All groups share one centre, and each spreads out both ways along 10 directions, with some noise.
Known rows, each followed by its group:
[-29 -34 -17   3   5 -27 -54 -53 -37 -12 -21  29   7 -46  19 -22  38]
S
[ 16   0 -42  37  24  54 -13  -7  34   3 -20  13   6  27 -12  22   8]
V
[  0   4  12 -47  10 -47 -30  -3   2 -12 -21  16   3 -58  20  -6 -30]
S
[ -4 -10   0  15   3 -31  -6   1 -34  -1 -16  24   9  21  -1   9   1]
V
[-21 -28  -6  27 -12 -40  34 -19 -19  -7  18  15   7  -9  18 -17  -3]
F
[-24 -17 -38  52   4 -23  16 -25  16  -6  -5  11  28   2  22   9 -26]
P
[ 29 -28  13 -24  10 -17 -14  10 -17  -4  -8  36  -5   7  -7  19   0]
C
[ 16  -3  20 -42   3 -18  42  -7 -26  -4   8  43   9 -48   2  -6 -17]
S
[  7  -5 -15 -26   1 -50 -53  -8 -28 -48 -46  -6 -30 -56 -21  24  -3]
S
[ 16  21  -3 -27 -17  23 -11   8 -30 -27 -23 -55 -20  -4 -21  19  13]
P
[-70  23  -9  45 -21 -32  -7  18  10  35 -16 -48 -15   5 -13  -2 -24]
V
[ 40  23 -27 -14  -3  37  22 -10  26 -54 -58 -24  47 -17  41  13 -36]
P
[ -1  -5   6 -22 -44 -14  39  -4  26   5 -23 -19 -13 -68  -2  10  -9]
C
[-42  49 -17  14 -35   4  10  11  13  27   3 -87 -27  -1 -33  24   1]
V
[-27  -9   5  13  -7 -42  -7 -11 -24  16 -35  28  44  11  39  -2 -12]
V
[ -2   5  -3  -3   6 -26  -5  19   1  10 -12   0  -5   7 -14  27 -28]
C
[ 12 -56   4   5 -27  -8  12 -14  -1   9 -32  40  -1 -20   5   8  24]
C
[ 22  12 -47  -1  12  53  -9 -10   3 -49 -35 -44 -21 -31 -28  24 -14]
P
[ -1   8   6 -11  -6 -18  17 -15 -23 -45  28 -23  -3 -34   4 -21  -2]
C
[ 15   4   3 -12 -22 -19   2  -2 -36  -8 -81  30 -12 -37   5 -19  33]
F
[-25  -2  -5 -17 -35  -8  28 -50 -16 -13 -17 -13  11 -90  16 -17  18]
V
[ -2 -34  11 -17 -10  32 -14 -34   1  -4   8   7   5 -33  25 -33  34]
V
[  9   5  -6 -33  -2  15 -42 -17 -31   5 -24  -8  -6  -3 -13  27  38]
S
[-37  25 -23  44 -12 -31  11  10  37   4 -34 -23   7 -11   2   8 -43]
P
[ 43 -20  -8 -24  -7   7  11 -34   6 -42 -39  32  34 -44  35   8   8]
C
[-17 -10 -16  23   6 -19 -10 -23   4 -28  27 -19  42  13  10  35 -27]
F
[-18  -2 -16 -27 -32  -8 -13 -64 -36 -10 -22 -17  21 -58  29   4  46]
S
[-25 -26   1  61 -13 -36  13   7   9 -20 -34  24  -8 -18   3 -39  -9]
C
[-44  17 -11   4 -25 -28  29 -13   5   8   6 -39 -11 -57  -8   0 -25]
V
[-15 -26 -28  22 -15 -30  -6 -46 -21 -28 -16   0  22 -24  26   4  16]
S
[-18  38   7 -15 -34  48  32  -3 -20  10   7 -72  -9  -6 -11 -11  19]
P
[-15  10   2   7 -38 -29   3   7   9 -10   5 -65   0  15  17  11 -10]
V
[-13   9 -26   9   2  18   3 -13  21  -8  -8 -15 -14 -45 -23   7 -10]
F
[ -9 -16 -16  60  -2  53   2 -10  34  -4 -10   4  -5   8   0 -35  28]
S
[ 31 -28  -3   3  26  -5   9   3  25 -29   5  44  10 -11  15  -8 -32]
F
[  7 -53  -1   6 -20  18  12 -12  15  30  -5  27 -10 -10  -3  11  27]
C
[ 14 -34 -39   2   0 -32   2 -23   7   0 -51  39  30 -16  16  61 -26]
C
[ 17 -15 -23 -14 -37 -13  15 -29 -37   9 -29  -9  -3   8  30  11  47]
F
[ 31 -23 -53  20  25  66 -19 -23  28 -56 -11 -20 -19 -19 -15  11   2]
P
[ 15  21 -24   4  14   4   3   6  44 -12 -50   6  33  -8  22  22 -45]
P
[ 26  10  -2 -37 -15   0   1  -2  21 -36 -14 -31  -8 -47   1  14 -10]
S
[-26   2  -6  -3 -28  -7  45 -10  25  35  12 -21   3 -30   2  15 -18]
C
[-31 -19  15  47 -19 -15  -1  17 -12   7  26 -21 -28  34 -14 -25  17]
C
[-35  28 -21  38  21  23 -28  -4 -30  39 -71  43  13  14 -21  -5  23]
C
[ 21 -31 -16   7  -8 -23  16 -22 -21 -64   0  -7  15 -12  23   3 -13]
P
[  1 -17 -18 -19  15 -18   4 -29 -63  25  -6  47  19   3  -1  31  14]
F
[ 18  -6  12 -34   7 -32 -23  20  12 -41   2 -14 -46 -53 -22  -3 -27]
S
[-45 -18   7  27  -9 -31  14  -3  27   3  59 -30 -20 -22  10 -39 -24]
S
[-30  -6 -23  48 -13 -17  15 -17  60  11  -3   0  23 -12  26  -3 -16]
P
[-16 -12  -7  -2   2 -31  16 -10 -50  13  41   1 -11  10 -24  25   2]
V
[ 13 -13  14 -30   8  41  -9 -23 -18  24 -20  49  35  -3  26 -12  34]
V
[ -8  11  13  12 -44  -6  -6 -12  30  -6 -51  -7   6 -38  15 -23  37]
P
[ -2 -19 -10 -22   8 -53 -30   5 -25 -24   3 -15 -32 -24 -26  33 -29]
V
[-12 -12   4  21 -28 -38   2 -30 -35 -20 -18  -2  64  32  51  14  14]
F
[  2  -9   9  17 -36 -19  -7 -25 -24 -31 -28 -12  56  32  50   4  29]
F
[  3 -14  -6 -36  11 -36  51 -27 -30  12  31  39  20 -41  14  14 -30]
F
[ 14  -1 -33  20 -20  48 -13 -12  38 -19 -40 -33 -30 -24  -5 -11  37]
F
[-18  27 -24  22  -9 -35  -7  15  44  -1 -33 -30  -1 -13  -3  29 -44]
P
[  3 -15   3   0  14  25  -8 -15  -4  19   5  33  19  15  15 -12  19]
S
[-17  15  -1 -24  29 -23  -4 -12 -46   6 -27  53  18 -49 -33  26 -24]
F

New rows, each followed by its group:
[-23  24   4  35 -17   4  53 -14   4  14 -55  40  45 -27  30 -39   5]
V
[ 16 -19   5  -2  -4 -27  30 -23  47 -16  -9  51  49 -37  56 -13 -22]
P
[ 25  -5 -20  25  -7  -9  20  -7  21 -72 -53  -8  35 -21  41  -8 -41]
P
[ 17 -34 -10   4  10 -20  60  -7  30  -1  40  31   6 -15  38 -22 -38]
F
[  7   5 -45 -49   9  -8  23 -48 -36  -5  14 -12  23 -45   0  68 -22]
P
[ 36   2 -38 -18  10  53   1  -1  41  13 -30   5 -36 -27  -9   5  11]
F
[ -4  24  -7  18 -54  14  58  -2  14 -31 -16 -62 -20 -43 -21  -2  11]
S
[-13  -6 -16  40  -9 -27 -17 -14  -7  -4 -59  25  32  14  22   4   9]
P
[-17 -20 -24  35  -3 -30 -29 -16   0 -24 -14 -13  -5  -1   4   6  -1]
S
[  2  11 -15  17  33   8 -13  -6 -10   4 -40  53  31  10   8  -1 -10]
C
[-27 -10 -31  -5 -16 -22  33 -17  10  42  -5  -3  -1 -39 -15  48 -27]
C
[  1 -38  -5  35  -8  22   5 -40  11 -49  21   3  20 -21  19 -27  23]
F
[-15 -29   0  14  -1 -11   6 -38 -35 -19  31  17  28  -4   9   2  12]
F
[-17 -18 -26  36 -26  19  19 -24  34  19 -39   5  15 -20  13   6   9]
C
[  3 -18 -12   0  16 -31   2  -6 -50  25 -31  62   6  14   2   9   7]
F
[  0  -1 -21  17  24  -3  16  18  43  18   3  11 -10   3  -2   7 -46]
F
[ 29   2 -33  -2 -45 -15  14  -3  16 -29 -80 -32 -44 -49  12  -9  21]
F
[ 18 -27  11  -7  21 -57 -27  16  10 -10  -1  51 -15 -10 -11  15 -20]
P
[ 11  25 -28  37   0  23  17   5   6 -14 -38   6  -9   1 -35  12  11]
V
[ 31 -40   4 -15   8  10  40 -39 -58 -22   1  75  20 -34   1 -10  31]
S
[ 11  28 -33 -33  13 -36  21  19  -7  45 -63  27 -24 -26 -12  33 -40]
F
[ 19  44  12 -46 -19  37  -1  16  -3 -14 -40 -45 -22 -39 -23   3   4]
P
[ 35 -37  -4 -41  12  -6  28 -16  13   0  61  14  18  -4  19  35 -28]
C
[ -6  11   0  28 -20  14  44 -17  -9 -14 -41  30   9 -40  -2 -39  29]
V
[ 30  12 -25 -14   7  -3  10 -26  27 -77   7 -27  22 -46  27   3 -32]
C
[ 30 -16 -58   6  15  27   9 -34  12 -68 -18 -20  10 -41   6  25 -30]
P
[-21  44   5  -9 -13 -19 -17  28  36  17 -28 -47  -4  -6   0  13 -35]
S
[ 28 -22 -14 -12 -20 -47  48   7  35 -18  36 -35 -10   3  41   9 -42]
F
[ 20 -44   0   4 -22  42 -16 -18   1   4  39 -23  -8  45  10   9  59]
C
[ 24  28 -14 -30 -24 -36 -13  11   8 -38 -65 -40 -13 -41  -6  39 -21]
F
[-12  33  45 -17  10   9 -30  42   1   4   3 -15 -12   4 -44   1 -16]
F
[  2  21  18  -5 -46 -25  12  16 -10   6 -42 -33   0  14  24 -10  19]
F
[ -3  19  -1   8  23  -5 -26  -1 -45 -19  18  -8  14  49   2  -4  12]
C
[-34   7   9   2  -3 -27 -11  13   1  38  -8  -7  18  21  18   6 -27]
V
[ 25 -11   1 -54  12  15 -15 -31 -36  -6 -39  49  14 -55   1  10  24]
V
[ -3 -22 -18   3 -10 -10   3 -30 -41  -8 -12  14 -12 -24  -8   0  33]
F
[ 30  -7  -3 -22  21  -2   4  29  34 -18  11   2 -55 -40 -30  -2 -35]
F
[-12   9 -23  43 -26 -25  25  -3  -9 -12 -34 -23  21  22   4  26  -6]
S
[-35 -38  -1  10 -37 -30  38 -12  -9  40  24  -7 -22 -24 -17  17   4]
C
[-33 -31  22   7  13 -16 -54  19 -12  36  15   6 -12  41   2 -11  -3]
V
[  9   4  -8 -20   6 -13 -23   0  -8  -8 -23   0  -6 -14  -8  25 -10]
S
[ 23  25   5 -61  16  19 -22   4   2  -3 -42  19 -19 -62 -25  12  -3]
S
[ 16   9 -31 -16  27  22   1  10 -15 -15  18 -39 -12  19 -25  44 -42]
P
[-14 -39  11  36  33  15   5 -16  11 -16  59  40  30   8   4 -21 -19]
F
[ -4   6  -4 -20 -26 -60  39 -22 -33 -35 -15  -6   9 -65   5  12 -20]
V
[ 36   7  22  -8 -14 -23  -2  29  62 -40 -43   2  15 -18  33 -11 -31]
P
[ -1  15 -26 -27 -37 -42  11 -45 -18 -40 -55 -25  34 -70  30  31  -4]
S
[ 37   5 -14 -20 -23 -30   9  33  -1  22 -62  -8 -45  18  14   4   7]
F
[ 28   5  19 -16  19  28 -13  11  20 -21 -29  35  12 -21  -2 -12  -6]
F
[ 13 -29 -12  -4   9 -46  12 -31  18 -10 -10  67  38 -39  33  13 -20]
P
[-21 -19 -23  51 -31  -5  36 -21  49 -13 -52  11  11 -60  18 -21 -11]
C
[  9   1 -20 -11  14  32  25 -21 -16  29  10  25  23  13  -5  34   5]
S
[-20   0   5   3  17 -19  -2   6 -16  47  -3  33  33  35  18  11 -22]
V
[ 27   2 -14   8 -16  10   1 -20 -49 -39 -46  12 -15 -16 -32  10  59]
V
[ -7  14 -15 -50  18  25 -10 -28 -21  46  12   9  10 -17  -8  32   8]
S
[  1  18   2 -33  25  41 -32 -26 -25   1  -8  20  32 -19 -26  37  15]
F
[-11 -30  33  22  -4 -43 -23 -20 -58 -59  -3  29  51  12  15  -6  11]
F
[ 17   4  -1 -16  11 -16  -7  24  -5  -6   3  -6 -18  12 -25  34 -26]
S
[ -7  -5 -14 -33  23  46  13 -51 -11  48  17  51  34 -36  15   0  19]
S
[ 29  -2 -23   5 -10 -28  28  -1  42 -85 -25 -37  17 -41  34   8 -65]
P
[-18 -23  -6  22   4 -42  -8 -17 -18  14  -2  42  11   5   4   9   8]
P
[ 19  -7 -14 -34  20 -30  21  -3   5  13 -13  45  29 -21  10  45 -52]
C
[-22   3   2  23  32  15   9   1  34  14  33  21  40  15   5   6 -46]
F
[ -7  15 -30  44 -22  -3   3 -10  15 -34 -65 -34  34   5  30   6 -16]
P
[ 27   1  -3 -54  -9 -12   3 -31 -43 -34  26 -23  11 -22   8  32  12]
C
[ 33  -3   3  12 -11  31 -41  15  43 -56 -26 -37 -16   2  -4  -6  14]
F
